The groups are shells around one centre, one inside the other: the same stretched ball of 6 dimensions in 7 sizes.
(in the rows, 128 means zero)
Some rows, each with its group after it:
[176 158 115 114  99 131 107 132 128 166 164 121 129 160 126 147 100 135
 145]
K_582
[152 182 111 115 157 117 139 130 105 122 159 127 132 155  83 170 109 163
 133]
K_582
[122 115 149  88  87 100 147 151 106 155 176 142 141 148 156 130 113 116
 127]
K_201
[114 149 115 150 164 146 110 117 120 120 129  87 150  85  96 147 163 171
 158]
K_582
[139 138 123  87  98  92 119 154 115 159 169 136 139 173 125 143  93 137
 155]
K_72
[137 126 138 114  87 129  90 143 158 171 140 129 130 128 168 125  95 116
 163]
K_490
[195 220  77 173 173 179  95  86 123 134 137  64 137 122  37 174 142 198
 155]
K_858
[ 66 121 199  98  76 101 185 134 119 158 155 145 153 107 153 107  91 116
 121]
K_858
[105 139 140 105 103 101 141 133 102 155 161 111 159 135 101 130 117 155
 152]
K_72
[ 61 135 130 108 135  82 107 146 123 139 123 103 168 118  84 129 110 179
 202]
K_858
[145 144 164 157 125 189 143 106 149 135 139 128 117  67 181 136 141 103
  93]
K_388
[ 93 171 118 137 172 116 128 118 107 117 129  89 161 106  52 152 135 195
 170]
K_490
[180 158 136 147 130 181 131 113 138 137 153 129 111 103 163 152 135 111
  97]
K_490
[135 163 140  98 107 104 143 137 121 152 161 140 135 159 114 146  78 140
 139]
K_582
[ 70 123 165  83  96  74 161 151 104 149 159 138 159 138 121 122  94 141
 150]
K_582
[101 150 162 138  96 140 153 103 119 162 146  94 160  92 104 117 123 153
 140]
K_388
[ 51 113 185  80  78  71 166 152 116 158 153 146 161 127 140 108  82 129
 151]
K_215
[171 163  75 124 151 124  77 136 116 138 151  96 137 156  84 166 134 173
 175]
K_490
[160 162 110 112 165 123 107 152 140 114 143 157 107 148 143 174  99 130
 136]
K_858
[156 182  78 153 167 147  83 109 116 133 135  65 151 122  49 162 152 198
 180]
K_215
[103 167 116 129 157 112 123 123 108 126 136  93 159 119  60 150 128 189
 171]
K_582
[114 121 185 113 105 139 146 145 164 139 138 179 108  97 220 128  87  77
 106]
K_215
[141 136 118 136 153 148 114 132 122 120 146 116 130 103 140 153 158 138
 131]
K_72
[168 188 113 162 158 176 134  91 111 129 150  85 137 102  80 160 155 168
 120]
K_201
[ 89 137 125  86 146  70 167 150  63 115 175 123 164 152  76 153 137 171
 141]
K_388
[ 99 149 140  99 108  90 139 138 110 153 153 119 157 145  92 133  94 160
 164]
K_72
[148 194 113 143 177 146 121 115 133 115 130 115 127 119  84 169 112 168
 144]
K_490
[ 59 138 184  91  90  79 180 138 110 153 153 139 162 127 112 116  78 144
 144]
K_388
[ 94 155 167 111 130 112 191 125  97 125 161 137 147 117 110 141 113 143
 107]
K_490
[ 95 134 172 134  92 142 122 121 162 165 123 120 142  82 157 110  98 124
 154]
K_201
[138 174 150 129 126 141 160 113 120 139 154 127 133 120 113 146 106 141
 114]
K_72
[151 181 140 144 179 163 144 121 146 100 132 153 103 100 146 171 111 125
  99]
K_858
[ 20  93 186  62 123  44 167 184 118 117 142 184 149 124 166 124  83 118
 149]
K_858
[ 41 145 187 124 130 109 177 120 122 128 125 123 162  76 108 119 106 154
 141]
K_215
[149 139 117  82 124  91 117 166 120 137 166 159 122 177 144 159  90 126
 144]
K_201
[176 168  64 121 143 117  83 131  95 146 164  80 150 170  56 166 143 189
 178]
K_388
[173 171 132 168 104 193  93  93 168 172 128  90 127  88 136 131 118 135
 145]
K_388
[165 175 131 138  96 155 105 109 153 175 141 105 132 127 116 135  90 142
 153]
K_215
[ 60 110 191 100 147 107 162 163 148 101 126 191 118  84 207 136  97  91
 111]
K_858
[150 151 135 113 117 130 105 145 159 149 138 151 113 138 163 146  79 116
 145]
K_490
[181 189 112 162 146 182 108  97 141 140 137  96 124 106 105 158 130 154
 133]
K_72
[ 88 123 171 128 118 137 114 139 173 141 112 145 127  78 187 121  96 109
 149]
K_201
[187 168 102  94 111 107 128 141  99 154 187 131 130 195 102 164  99 144
 133]
K_215
[182 145 126 115 122 146 110 145 148 140 156 159 100 142 185 158 103  98
 116]
K_215
[154 178 133 143 122 156 139 101 122 149 152 101 139 116  99 145 120 152
 127]
K_72
[103 103 137  99 116 102 100 164 139 141 140 143 134 123 174 131 116 118
 162]
K_201
[179 139  92 103 152 120 119 153  94 118 181 137 121 164 134 175 150 133
 119]
K_388
[126 145 151 104 106 115 123 145 150 151 142 154 124 137 157 138  73 117
 144]
K_582
[109 146 129  87 105  77 143 144  91 154 171 118 161 167  82 138 101 165
 160]
K_201

New rows. What belongs after each?
[ 56 104 152  61 101  43 145 176  97 144 161 147 163 157 123 125  93 144
 171]
K_215
[123 148 130 129 101 130 123 114 111 165 153  84 161 120  92 126 132 164
 160]
K_490
[113 161 171 140 132 153 146 118 160 132 123 145 120  84 158 137  92 118
 119]
K_582
[166 175 112 181 153 198  69  98 175 142 105  86 122  72 125 147 135 151
 161]
K_388
[105 106 165 106 127 122 163 150 113 119 162 160 127 103 189 138 139  99
  97]
K_388
[151 166 129 119 165 134 155 133 112 106 159 150 116 132 130 172 122 132
 101]
K_201
[ 86 144 164 135 104 132 155 107 114 155 144  93 165  87 102 115 131 157
 142]
K_388
[ 84 171 170 145 131 141 164 100 130 137 126 106 153  77  94 127 110 160
 136]
K_490
[191 147 130 122  98 157 126 127 130 159 173 136 114 141 168 147 119 104
 105]
K_388
[123 135  98 105 133  96 100 147 100 141 157 100 156 149  90 148 137 170
 178]
K_201
[ 64 111 205  96 127 108 189 157 136 111 143 194 120  90 209 131  95  83
  90]
K_858
[ 48 108 178 128 126 124 130 138 150 131 112 129 148  58 166 113 124 127
 155]
K_490
[ 93 135 153 164 145 169 107 112 162 130 103 102 139  42 150 124 144 138
 153]
K_490
[168 161 134 179 137 209  96  96 169 143 120  99 116  62 158 140 145 125
 127]
K_215
[135 144 159 114 115 135 178 126 101 135 175 141 132 122 146 143 127 118
  89]
K_388
[161 160 100  88 111  89 108 151 111 157 171 128 138 193  94 157  86 155
 165]
K_215
[ 85 108 152 123 123 124 115 143 139 136 130 125 143  85 164 123 135 127
 154]
K_582
[122 135 146  83 106  90 135 160 128 146 159 163 129 160 152 143  76 119
 140]
K_72
[ 53 112 180  60 109  51 171 178 117 130 154 186 142 147 160 130  67 115
 139]
K_215
[133 140 151  99 123 115 144 152 135 131 155 170 114 139 172 149  89 106
 115]
K_72
[123 164 132 167 137 171 100  99 152 146 114  80 145  71 106 132 137 163
 163]
K_582
[135 150 163 130 122 152 167 118 123 133 158 139 126 101 154 142 123 115
  92]
K_201
[144 178 133 178 164 191 125  90 141 123 123  91 131  63 111 149 152 154
 124]
K_582
[ 68 130 143  76 138  57 134 172 120 123 140 157 145 150 120 144  80 148
 171]
K_388
[186 175 119 152 134 178 113 106 141 144 147 111 117 114 130 156 127 134
 121]
K_72
[ 88 134 189 114 108 125 193 125 112 134 158 145 142  96 152 125 115 116
  96]
K_388
[144 167 131 123 145 134 122 134 143 128 137 143 118 128 134 157  95 134
 135]
K_72
[ 94 131 135  77  99  64 138 157  98 155 166 129 160 167  99 133  93 156
 169]
K_201
[ 69 104 162  58  88  50 138 181 122 152 156 169 147 161 158 124  68 120
 164]
K_215
[185 166 116 113 112 134 134 127 110 152 178 127 125 164 120 158 112 134
 117]
K_201
[120 171 128 161 151 160 125  97 125 133 128  79 152  81  80 141 147 175
 150]
K_72
[ 34 132 154 114 159  88 141 143 117 111 118 118 164  88  97 132 122 171
 173]
K_388
[170 167 115 112 145 127 147 132  98 124 176 135 124 156 113 170 124 141
 109]
K_582
[208 192  87 165 129 185  76  95 144 164 141  73 129 125  88 156 132 166
 157]
K_388
[ 87 155 143 137 156 127 165 111  92 116 145  95 162  89  77 142 154 174
 132]
K_215
[205 178  87 159 125 180  58 107 157 165 135  83 123 125 111 153 126 154
 167]
K_858
[171 191 122 153 137 169 133  95 123 144 150  96 134 115  89 154 126 158
 125]
K_582
[ 55 109 194 115 114 119 183 133 114 128 146 139 151  73 163 115 133 117
 111]
K_858
[109 143 149 183 160 196 109  99 162 121 102  94 133  25 152 131 166 137
 136]
K_858
[ 43 137 178  87 126  69 163 154 127 128 131 157 151 121 122 128  68 143
 156]
K_388
[169 175 112  91 133 100 164 137  76 131 194 138 134 190  85 172 107 152
 111]
K_858
[ 94 150 151 138 134 135 158 109 106 132 145  97 159  88  95 132 144 161
 133]
K_201
[ 68 108 134 111 162  98 118 158 117 107 131 128 148  97 139 141 148 147
 162]
K_388
[105 130 106 134 153 123  79 138 131 130 123  92 152 100 108 141 150 168
 188]
K_388
[ 88 147 129  91 113  71 117 150 118 154 144 119 160 156  83 135  83 172
 192]
K_388
[197 170 101 167 125 192  78  99 150 160 139  81 126 105 121 148 144 146
 147]
K_215
[ 35 127 190  98 135  85 199 142 100 112 146 151 157  95 126 128 111 139
 120]
K_388
[113 137 137  95 140  97 167 147  84 117 174 142 142 142 119 154 131 140
 115]
K_582
[189 137  98  95 124 117 109 157 109 140 182 145 116 178 150 167 123 120
 126]
K_215
[150 179 123 122  97 124 128 112 114 172 160  94 153 153  70 139  97 169
 158]
K_388
[165 189 154 148 128 174 141 105 160 142 135 139 109 107 143 150  84 120
 107]
K_858
